All groups share one centre, and each spreads out both ways along 9 directions, with some noise.
In the rows, 128 means zero.
Known rows, each followed by its group:
[125 137 158 121 119 120  99 153 115 105 134 132 123 133 129 149 148 104
 139]	P
[157 145  71 165 157  97 173 146 122 120 150  65 126 117 100 153 133 124
 120]	C
[127 117 146 137 164 128  96 132 141 100 115 125 141 115  90 160 126 152
 149]	P
[ 94 133 174 142 137  92 140 137 152  77 151 104  98 166 178 220 104 118
 184]	S
[168 139  82 165 157 161 136 133 138 137 129 124 136 172  80 163 121  89
  95]	S
[171 130 139 144 150 130 132  84 118 213 121 138 137 142 155  94 120 134
 122]	P
[132  94 175 132  98 119 134  81 107 175 176 200 125 144 129  95 132  98
 100]	R
[148  80 129 142 151 122 169  82 150  78  95 148 130 106 125 114 103 137
 165]	R
[175 158  95  99 137 142 115 126 114 168  86 108 145 129 163 140 129 164
 156]	C
[134  69 152 160 157  93 110 117 135 116 127 153 126  99 103 115 101 129
 115]	C
[154 136  54 137 144 144 171 115 146 138 116 102 140 150 137 162 100 140
 124]	S
[125 132 124 128 144 125  64 165 142 125 107 126 139 123 112 151 120 126
 102]	C
[183 106 114  94 114 143 108 103 119 130  91 149 152 101 147 125 132 150
 161]	A
[120 113 108 135 132 154 125 129 119 131 106 146 125 137 117 105 121 162
 121]	S
[112 115 126 138 139 124 183 107 126 126 145 166 111 161 131 127  98 123
 112]	C
[147 114  98 174 170  89 138 143 143 103 145  86 129  95  86 144 117 114
 103]	C
[105 135 158  98 116  77 157 116 101 154 138 158 110 121 191  97 112 144
 138]	S
[142 131 181 146 135 124 104 132 102 115 161 156 126 158  88 163 166  98
 153]	A
[108 121 132 151 140 149 112 146 135  91 114 132 109 166 120 169 117 131
 145]	S
[ 72 156 141 127  91 118 137 142 149 141 177  79 118 133 148 131 141 100
 106]	A
[141 164 167 114  85 131 117 132 115 150 143  95 118 124 179 100 171  77
 151]	R
[152 155 152 163 188  70 101 173  90 136 119  84 102 116 122 149 144 137
 154]	R
[167 145 121 146 119 119 171 126  84 170 153 163 109 185 144 107 128  51
  84]	P
[151 102  95 132 130 146 178  98 127 106 119 164 128 160 139 146  96 134
 135]	C
[ 87  93 194 102 111 116  97 114 139  90 131 158 132  73 112  89 140 141
 154]	R
[118 116 189 121  87 118 115  96 102 161 182 158 128 138 144 130 159 120
 136]	A
[110 112 143 125  86 139  98 126 130 153 128 138 117 143 176 121 117 132
 118]	A
[136  91 124 137 134 100 136  93 162 131 113 106 137  77 151  88 102 137
 123]	A
[131 129 152 144 141  89 168  86 134 163 154 112 126 108 145  87 123 123
 126]	A
[130 155  90 107 179 131 133 150  91 134 110 165 141 150  89 179 118 207
 140]	C
[124 126 124 131 119 130  86 145 127 145 122 104 127 125 142 148 130 165
 139]	R
[101 154 116 105 100 142 114 188 120  75 101 106 110 108 138 122 149 119
 138]	P
[152  85 120 162 129 130 138  79 162 163 126 113 129 132 150 109  99 122
 115]	A
[130 179 165 137 147 152 150 154 119  90 137 125 112 176 105 145 163  54
 158]	S
[149 106 115 171 114 128  81 134 167 123 103  24 120  95 165 143 129 145
 158]	R
[ 96 109 135  66  58 186 104 114 168 100 128 200 154 144 128 120 122  83
  98]	R
[113 198 126 136 146 123 152 163 142  99 137  49 115 128 115 139 162  87
 150]	A
[141  94 110 129 117 138 134 122 146  94  86 115 121  99 146  97 114 116
 131]	P
[170  98 137 155 135 127 135  81 131 168 149 133 149  99  91  75 143  97
 102]	S
[126  95 178 180 152 114 129 108 136 144 160 190 114 181  97 133 102  54
  81]	C
[115 187 170  89 137  77 142 158 116 105 123  94 113 101 179 124 150  91
 176]	S
[149 108 147 174 141 150 102 129 132 128 111 134 107 170 131 146 114 108
 127]	A
[127 120 117 109 116 145 108 157 135  57  94 126 128 114 126 148 136 127
 162]	P
[ 82 140 193 114 157 135 130 110 186  85 106 127 130 108 115  90 125 108
 155]	C
[ 90 135 124 118 118 147 138 140 173  69 119  87 122 119 140 144 125 132
 159]	P
[150 186 122 126 138 134 175 140 115 134 133 109 117 179 143 137 143  61
 135]	R
[106 125 118 105  73 139 137 140  88  93 132 136 109 118 159 122 149 164
 154]	P
[106 170 143  88  89 131 116 164  95 145 124 146 117 141 173 101 144 108
 118]	S
[125 161 135 121 123 140 164 143 100 135 144 179 113 199 143 145 127  76
 109]	S
[156  94 114 136 137 146 170 105 148  89 117 185 129 158 119 132  91  63
 105]	R
[111  45 134 192 127  91 180  73 141 123 168 136 110 104 112  91  98 142
 107]	P
[103 138 109 165 164 114 143 158 132 114 130 103 102 153 122 166 105 148
 123]	R
[149 192 152 113 149 142 133 122 129 180 118 101 130 153 158 110 151 101
 150]	P
[109 133 166 116 128  92  93 143 126 126 128 120 123  82 134 103 141 129
 136]	A
[112 149 190 136 129  89  79 155  95 147 155 112 115 108 115 126 169 129
 137]	C

New rows. What belongs after each?
[105 145 137 137 123 127 232  78 140 110 175  95 113 150 142 128 143 135
 182]	P
[131 131  89 158 132  96 100 182 109 136 152 107 122 126  99 171 132 130
  79]	C
[136  97 172 158 156  83  94 123 154 105 138  98 138  66  92 115 138 110
 130]	A
[ 71 112 165 151 119 102  96 159 150  89 117  79  96  94 154 118 120 149
 141]	R
[170  99 150 160 101 108 102 134  88 189 148 170 103 170 173 114 123  58
  75]	R
[102 105 177 147 130  76  93 151  82 149 135 145  91 112 155 111 126 167
 126]	R
[ 79 106 146 158 161  81 118 166 114  91 117 143  91 124 128 140  92 164
 115]	R
[118 105 158 136 134 109 179 111 126  92 123 160 101 132 152  94 107  94
 144]	R
[109 122 139 143 123 120 103 168 136  91 147 147 115 155 111 175 119  72
  93]	P
[105 126  71 100 126 129 142 156 130 107 105 171 130 147 141 149  82 132
  86]	A
[162 134 142 153 137 113 112 134 114 149 130 115 120 139 136 136 137  93
 130]	R
[131 100 168 153 160  73 153  94 115 156 164 163 126 112 111 101 113 121
 107]	A
[138  96 151 153 130  92 100 120  97 157 123 122 106 103 156 116 125 175
 148]	R
[ 98 131 145 170 120 193  65 166 139  91 129 105 112 166  79 162 155 127
 132]	S
[141 154 123 152 159 125 173 119 146 113 125  52 115 129 143 140 134 129
 180]	R
[108  95 118 119 126 144 166 108 140  93 114 186 120 148 136 125  88 130
 120]	R
[ 78 136 152 162 130 117 105 142 162 123 149  61 114 114 118 143 133 141
 130]	R
[157 142 117 126 132 142 149 116 138 138 100 111 130 132 152  94 120 100
 130]	P
[162 175 107 125 105 154 142 135 127 151 131  85 124 170 174 141 146  72
 138]	R
[143  97 114 113  80 144 134 117 146 114 112 141 124 139 189 117 108  73
 115]	P
[ 92 136 190 143 158 101 103 141 139 150 149 146 118 128 110 107 125  99
  98]	C
[120 143 136  94  82 133 113 161  98  99 121 133 115 122 157 128 159 112
 155]	P
[132 131 148 121 125 125  81 149 123 133 125 140 139 123 114 143 140 115
 119]	R
[ 76 134 174 155 122  96 117 164 171  76 155  86 107 112 126 127 132  58
 109]	P
[185 111 172 150 158  82  80 130  92 143 115 134 124  95 121 117 143 119
 148]	R
[150 154 142 130 158 110 121 149 116 112 108 104 117 120 130 134 142 112
 160]	R
[111  94 133 149 123  91 158 124 122 102 151 120 106 100 129 113 119 138
 130]	C
[121 153 189 140 155 108  61 147 148 166 121  98 131 113 128 111 139 100
 115]	P
[ 90 138 173 113 129 122  86 133 119 150 164 159 143 123  80 143 151 159
 117]	R
[ 96 136 154 142 146 127 126 137 217  59 119  70 125 120 121 149 112  67
 142]	P
[143 111 160 130 156 105 109 128 125 103 111 141 135  98 105 124 132 129
 152]	R
[135  90 143 171 196 106 171  84 170 134 126 161 133 133  94 102  75  90
  89]	C
[162 143 107 122 170 151 169 102 138 116 129 155 155 162  75 162 131 109
 135]	R
[114  78 169 144 130  94  74 142 123 114 117 143 120  93 128 118 118 151
 127]	R
[140 120 116 113 106 149 182  82 112 125 124 125 128 128 153 122 134 184
 188]	P
[131 132 162 105 119  64 143 128 105 162 156 176 119 137 184 132 106  89
 101]	S
[200 162 109 109 101 155 129 114  89 196 132 129 139 172 170 140 160  98
 140]	R
[ 80 158 155  86 134 132 130 141 122 103 144 179 135 138  97 130 138 128
 131]	R
[117 123 136 160 178 122  99 144 178  98 109  93 131 116  91 144 109 111
 110]	P
[ 88 107 145 136 142 101 139 149 103 110 135 204 100 152 122 131  93 134
  97]	R
[123 149 110 114 103 147 185 126 112 106 153 138 118 179 149 164 133 118
 153]	P
[ 53  77 177 140 108  93  79 141 117 130 147 152 102 100 141 112 107 190
 108]	R
[157 135 163 162 187  77 152 132 103 120 120 118 106 123 117 119 134 108
 153]	R
[166 146 123 183 188  94 145 138 119 132 128  65 113 141 115 153 129 122
 150]	R
[ 86  74 176 152  95 126   4 173 136 124 133 141 122 118 116 149 127 143
  96]	S
[154 112 184 152 114 146  53 138 102 152 132 143 117 158 126 150 155 110
 138]	A
[117 155  68  88  89 149 175 146  71 124 131 144 114 163 171 167 133 196
 154]	C
[124 100 169 137 156 111 155 107 153  59 112 141 113 129 144 149 102 118
 190]	S
[166 140 135 162 153 112 113 148 128 131 119  82 114 133 134 145 138  90
 132]	R
[150 148  69 150 135 113 117 172  96 172 146 121 125 164 122 175 118 119
  65]	C
[165 108  95  75  74 141 110  91 122 176 111 141 159  97 189 108 127 161
 137]	A
[149 124 123 133 126 148 178  99 169  96 133 125 130 167 149 155 104  44
 135]	P
[145  77 152 134 125 102 117 103 122 116 116 130 127  84 144 104 123 158
 158]	C
[127 111 175 144 111 102  73 131 114 161 167 144 129 123 119 132 146 113
 106]	A
[158 169  93 118 160 123 141 157 103 150 106 133 134 128 108 105 133 109
 101]	S
[172  88 145 189 152  94  96 116 123 156 132  93 122 111 124 133 126 129
 134]	R
[165  86 118 151 184  87 157  90 143 125 107 128 137  88 106 114  96 152
 133]	S
[ 94 167 157 118 106 140 126 158  76 153 169 163 108 187 137 161 156 130
 132]	C
[177 151 159 123 132 121 110 115  85 192 114 135 130 126 155  85 153 110
 136]	P
[132 115 135 181 127 133 146 114 146 161 179 145 119 188 108 144 113  50
  62]	R
[119 145 137 135 158 146 171 108 186  99 124 105 132 142 110 124 112  83
 133]	C
[113 198 102 124 144 158 159 132 139 148 163 106 139 179  91 180 149 123
 127]	R
[144 104 126 149 134 124 142 118 114 146 155 203 124 192 124 161  92  77
  74]	S
[116 104 183 172  95 107  91 125 154 129 146  59 106  94 158  95 146  86
 134]	R
[ 76 182 220 112 114 126  91 146 139 139 150  97 115 126 147  99 167  88
 146]	C
[121 149 204 146 109 172  79 149 127  93 139 109 116 132  80  95 203  52
 154]	S
